The same things were measured in two ways. Each way mixes the same 9 hidden numbers, adds some noise and spreads widely along 6 directions of its own, which tell nothing about the thing.
In the rows, 128 means zero.
Some things both ways: the first way, then the second way.
[122 126 125 184 100 149 174 127 147  91 127 115 126 119 120 123 133 167
 106 110  87]
[143 148  87 105 129 165 154 112 106 125 155 112 171 138 134 160 127 158
 117 104 114 135]

[146 145 122 145 144  91 110 151 132  91 100 107  49 104  94 127 149  89
 127  64 157]
[135 155 123 134 122  92 115 166 154 115 125 120  93 121 129 113 149 123
 154 148 132 106]

[135 101 110 162  90 130 139 160  62 184 108 131 155 157 174  81  77 140
  64 148  97]
[115 125 155  69 127 138 143  83 111 159  51  65 124 191  94 123 139  79
  96 149 158  98]

[169 122 144 141 196 167 165 137  93 140  85 105 137 122 155  96 167  94
 171 136 159]
[108  96 165 159 135  84  70 158 185 115 119 157 102 124 139  98 108 129
 156 158 135 115]

[170 151 118 149 142  99 174  95 161 122  84 109 130 128 115 125 190 126
 108 100 130]
[174 203 132 172 105 111 148 185  95 126 116 115 137 120 118 151 120 138
 130 117 142 100]

[119  96 125 188 158 203 143 101 122 181  96 119 189 119 160  90 194 150
 124 138 121]
[131 122  71 108 148 148 125 117  78 123 205 132 164 136 143 129 143 151
 146 122 124 150]

[137 103 122 180 156 210 152 140 118 155 114  90 173  92 165  81 104  91
 192  92 169]
[121 106 151 117 142  81 123 124  79 134 131 137 147 115 150 132 120 144
 135 130 182 182]

[151 105 134 170 146 172 128  94 107 178  51 174 182 117 155  98 159 114
 150 171 145]
[124 129 126 120 132 117 119 124 137 132 141 103 107 131 113 130 150 103
 139 138 136 126]

[173 149 120 167 155 155 155 108 150  92  87 142 123  92 154 130 141  92
 155 133 160]
[149 145 104 113 121 102 127 138 118 116 176  88 152 122 155 161 117 155
 145  88 160 177]

[204 121 114 138 171 146 151 125 130 122 132 119 108 143 180 137 154 144
  68 168 116]
[102  79 168 145 151 100  89 112 149 120  69 129 107 136 116  75 114 116
 106 112 164 123]

[103 131 144 164 141 142 127  83 120 139  84 139 135 137 130 103 127 113
 146 146 103]
[142 137 138 190 125 126 132 133 146 131  76 120 130 109  94 152 126 108
  90 106 130 107]

[111 107 132 181 124 149 137 143 125 134 126 110 141 110 126 120 141 151
 141 134 135]
[141 147  65 109 116 153 100 144  54 127 144 127 178 127 148 110 119 144
 136 173 100 112]

[144 142  94 164  74  47 139 143 143 108 144 146  79 129 104 155  88 174
  23 119 123]
[159 157 124 119 128 157 146 120 146 142 106  74 122 144  77 133 120  74
 103 107  94 113]

[157 116 103 157 123 139 151 143 138 135  89  79 136 137 133 108 126 124
 102 110 146]
[146 150 115  98 130 149 102 171 128 144 184 123 160 155 127 143  76 109
 144 140 101 126]

[128 107 117 162 154 163 109 123  90 179 152 115 127 129 196  88 110 117
  88 134 109]
[110 136 101 120 147 119 114 129 122 128 143 131 106 142 140  83 130 112
 148 125 131 122]

[127 116  86 187  93 135 156 140 166 115 126 121 121 122 129 153 159 186
  66 133 100]
[125 111 101 124 151 157 122 110  89 131 142 138 148 126 107 127 142 130
  97 128 134 127]

[175 141 136 171 174 173 143  84 156  78 114 149 107  78 130 144 152  57
 198 141 173]
[113  90 180 132 138  79 119 120 110 126  65 110 125 116 113 123 142 133
  94 109 198 139]

[118  97 112 180  97 145 131 175 125 132 135  99 128 104 148  99  81 161
 112  74 106]
[104 106 171 118 153 136 166  70 164 157  71 106 102 153  84 136 138  72
  92 100 131 129]

[168 121 106 185 117 146 175 154 128 122 165 123 137  82 170 131 129 132
 123 112 132]
[158 195 145 173 128  97 144 171  89 123  91 138  92 107 120  82 121 128
 127 126 150 110]

[174 100 112 166 136 172 119 108 126 156  93 141 152 110 155  95 105  98
 112 129 154]
[184 177 164 177 126  92 131 172 105 120  98  89  95  94  87  99 108 104
 110  91 158 141]

[145 133 122 164 145 133 139 112 113 138  99 125 134 123 158  91 116 130
  87 121 133]
[104 111 132 125 124 142  77 139 152 127 111 103 112 138 105 104 131  97
 116 159 120  73]

[156 119 146 175 130 139 140 122 150  91 149 126 141  89 127 148 143 119
 162 155 137]
[130  93 168 167 151 102 141 113 133 136  34 148 132 113  84 136 138 115
  68 103 159 129]

[166 133 135 182 148 160 167  84 129 136 113 107 186 108 167  72 170 148
  81 107 114]
[108  99  88  95 147 156 114 134 140 123 192 130 168 147 123 159 157 148
 130 116 112 106]

[164 107 115 167 123 149  73  86 120 160  81 109 157 137 156  44  65  97
  66  86 143]
[ 95  78 164 132 142 125  67 155 157 134  78 117 104 109  58 108 153  75
  72 151 143  70]

[112 139 140 155 133 104 147 145  85 134 123  97 116 137 125  81  77 147
  81 113 138]
[140  86 126 150 142 137  94 125 204 122 136 128 140 123  98 146 111 107
 122 116  84 133]

[173 106 143 186 139 167 177 140 139 115 183 121 175  63 161 122 136 155
 160 122 137]
[176 180 110 141 143 121 180 135 117 122 160 130 146 117 142 133  99 145
 154  66  99 180]

Other things, the second way, with their names:
K_957: [111 165  90  97 116 109 135 137  43 145 141 130 148 121 174 137 138 147
 145 162 169 139]
K_58: [121 103 133 185 162 116 147 112 132 104 122 165 109  86 107 115 167 156
 104  93 144 136]
K_203: [134 180 150  62 134 117 190 104 138 150 176  91 112 179 153 142 114 111
 185 116 122 169]
K_789: [ 78  72  93 190 131 149  65 111 175 112 122 138 132  87 134 114 126 125
 112 109 101  97]
K_853: [117  73 107 149 144 129  96 120 124 118 125 120 157 100  99 133 164 123
 103 105 127 120]
K_529: [130 171 170  65 137 100 188  87 169 135 180  81  60 168 148 139 120 121
 173 114 167 199]
K_169: [155 164 169 124 143 112 182 107 146 124 106  97  79 142 100 125 131 125
 109  88 168 156]
K_191: [ 94 109 144  75 123 156  99 114 134 152 110 120 146 166 130 140  94 110
 110 179 132 103]
K_398: [150 179 127 180 119 118 174 125 151 128 124 123 131 120 147 163 107 137
 145  79 114 141]
K_291: [ 97  91 117 109 152 108 126 103 149 133 147 153 131 138 144 144 150 134
 146 143 137 150]
K_177: [112 103 125 110 153 138  99 138 132 128 143 130 149 143 126  89 104 118
 133 105 106 116]
K_394: [114 187 114 161 127 106  98 198 132 111 151 199  51 109 155  82 133 155
 153 211 149  78]
K_146: [160 158 105 132 125 125 142 123  72 130  91  75 135 124  98  96 151 100
 116 111 122 120]
K_320: [119 127 154  93 131  72 132 114 145 133 150 106 111 148 164 143 117 133
 167 127 177 186]
K_436: [118 104 137 135 156 105 114 154 127 143 140 180 144 111 120 137 124 114
 134 144 117 140]
K_427: [153 182 147 131 125  95 128 171 105 112 153 146  72 109 135 107 124 154
 141 179 178 144]
K_804: [ 96 106  90 142 124 147  74 143 163 133 164 140 153 148 138 146 123 116
 145 149  97  81]
K_602: [137 188  88  92 116 141 153 139 101 139 161 104 144 145 156 137 118 128
 156 126 110 124]
K_551: [135 107 123 139 122 129  97 125  97 137  82 118 171 105 117 114 106 110
 116 146 103 127]
K_342: [118  74  83 130 135 170  77 122 101 133  88 139 194 116 102 124 125 122
  79 150  92  92]
K_494: [132 137 115  94 125  99 123 142  72 123 174 147 149  85 173 133 116 171
 162 174 139 191]
K_525: [127 135 156  67 145 105 190  80  81 140 145 105 126 150 139 164 144 153
 122 112 205 196]
K_619: [172 172 158 150 100  84 136 149  75 132  65  84 137 101 119 127 110 116
 121 130 159 144]
K_441: [151 160  97 159  97 131  70 179 111 116 153 127 141 121 140 122 108 139
 150 192 116  92]
K_565: [135 138 176 140 128  92 119 147 170 109 106 110  82 121 118 109 117 135
 127 116 163 130]
K_835: [112 126 137 164 147 120 173 122 162 144 117 142 129 101  99 179 159 104
 112  79 111 120]
K_25: [135 120 125 155 132 141 139 108 153 139 110 100 145 116  95 156 132  90
 117  92  90 125]
K_446: [152 153 105 145 134 104 115 160 103 118 158 154 128 112 143 123 126 154
 145 146 145 146]
K_328: [113 135 111 146 119 160 160  77 146 152 101 120 171 136 147 186  93 123
 109  91 110 141]
K_165: [134 161 152  74 121 127 161 106  74 142 136  84 120 164 118 156 146 130
 120 164 190 136]
K_17: [ 80 108 138 119 118 127 104  96 120 145  50 123 122 126 143 110 116 115
 102 163 154 105]
K_549: [135 155 128 105 118 113 122 128  92 127 139  97 108 132 141 105 125 126
 145 157 160 143]
K_738: [145 186 138 188 105 125 121 149 113 133  71 136  91 105 121  93 109 100
 129 184 107  86]
K_85: [126 117 108  79 128 113  88 165 124 124 151 125 153 135 144 105 124 129
 165 169  97 117]
K_106: [127  97  78 127 135 147  62 172 143 115 180 158 180  92 138 120 101 140
 142 142  65 123]
K_726: [141 125 136 122 134 119 123 131 149 122 129 117 128 137 123 118 120 128
 140 122 115 133]
K_489: [175 204  92 209 113 102 131 197 100 100 160 131  90  45 117 134 154 151
 128 117 146 128]
K_416: [133 153 143 140 136 122 133 161 172 127 129 171 117 140 135 138 105 143
 136 143 119 105]

Some of these things the first way, each followed by its name:
[164  92 151 185 136 200 135  84 123 126 121 146 183 103 146  96 143 118
 137 165 121]	K_169
[127  87 137 155 143 198 108 137 110 128  80 110 117 143 106  85  99  90
 159 118 126]	K_106
[197 109 138 157 138 139 167  93 125 154  81 199 192 101 153 135 127 103
 173 202 171]	K_619
[142 117  92 190  92 161 170 161 153 118  59  95 172 102 121 109 162 158
 121  73 147]	K_165
[159  86 131 166 124 164 161  85 140 155 102 169 181 118 121 107  80 134
 135 152 130]	K_494
[175 117 138 187 147 170 175  97 141 125 127 162 179  69 155 121 136 127
 160 147 160]	K_529
[150 137 114 149 117  90 183 164 107 123 152 102  93 131 130 107  93 162
  47  85 118]	K_726
[118  68 124 143 122 169 111 183 105 159  65 110 117 139 119  97  94 126
 159 110 122]	K_551
[229 145 135 145 173 132 159  74 180  64  95 157 111 103 117 163 198 104
 127 166 154]	K_565
[128 140 127 151 121 129 165 161 161  45 117  74  53 119  63 151 167 104
 163  85 112]	K_416
[103 126 112 144 163 149 118 162 114 149  35  52 103 159 140  83 173 127
 128  64 111]	K_804
[150 114 165 130 235 172  64  32 163 164  42 118 166 158 177  74 188 166
 106 136  82]	K_789
[150 138 150 162 149 111 160 101  67 162 190 128 148 108 157  71  44  93
  91 125 171]	K_85
[188  83 127 131 176 176 113 100 115 170 134  79 141 159 178  64 128 133
  47  96 103]	K_177
[121 119 145 148 151 137 101  90 145 120 110 145 110 144 145 121  88 123
 134 157  88]	K_17
[175 101  95 167  99 140 166 216 129 125  82  69 148 116 157 120 175 171
 102  99 127]	K_446
[144 102  96 174  92 158 123 109 131 159  23 165 164 142 153  79 119 150
  86 101  92]	K_489
[ 96 116 129 184 107 189 169 141 108 113 109 124 148 125 144 101  56 107
 178 149 116]	K_191
[110 162 134 158 160  90 154  97 147 108 153 135  82 106 103 161 151 115
 129 138 142]	K_291
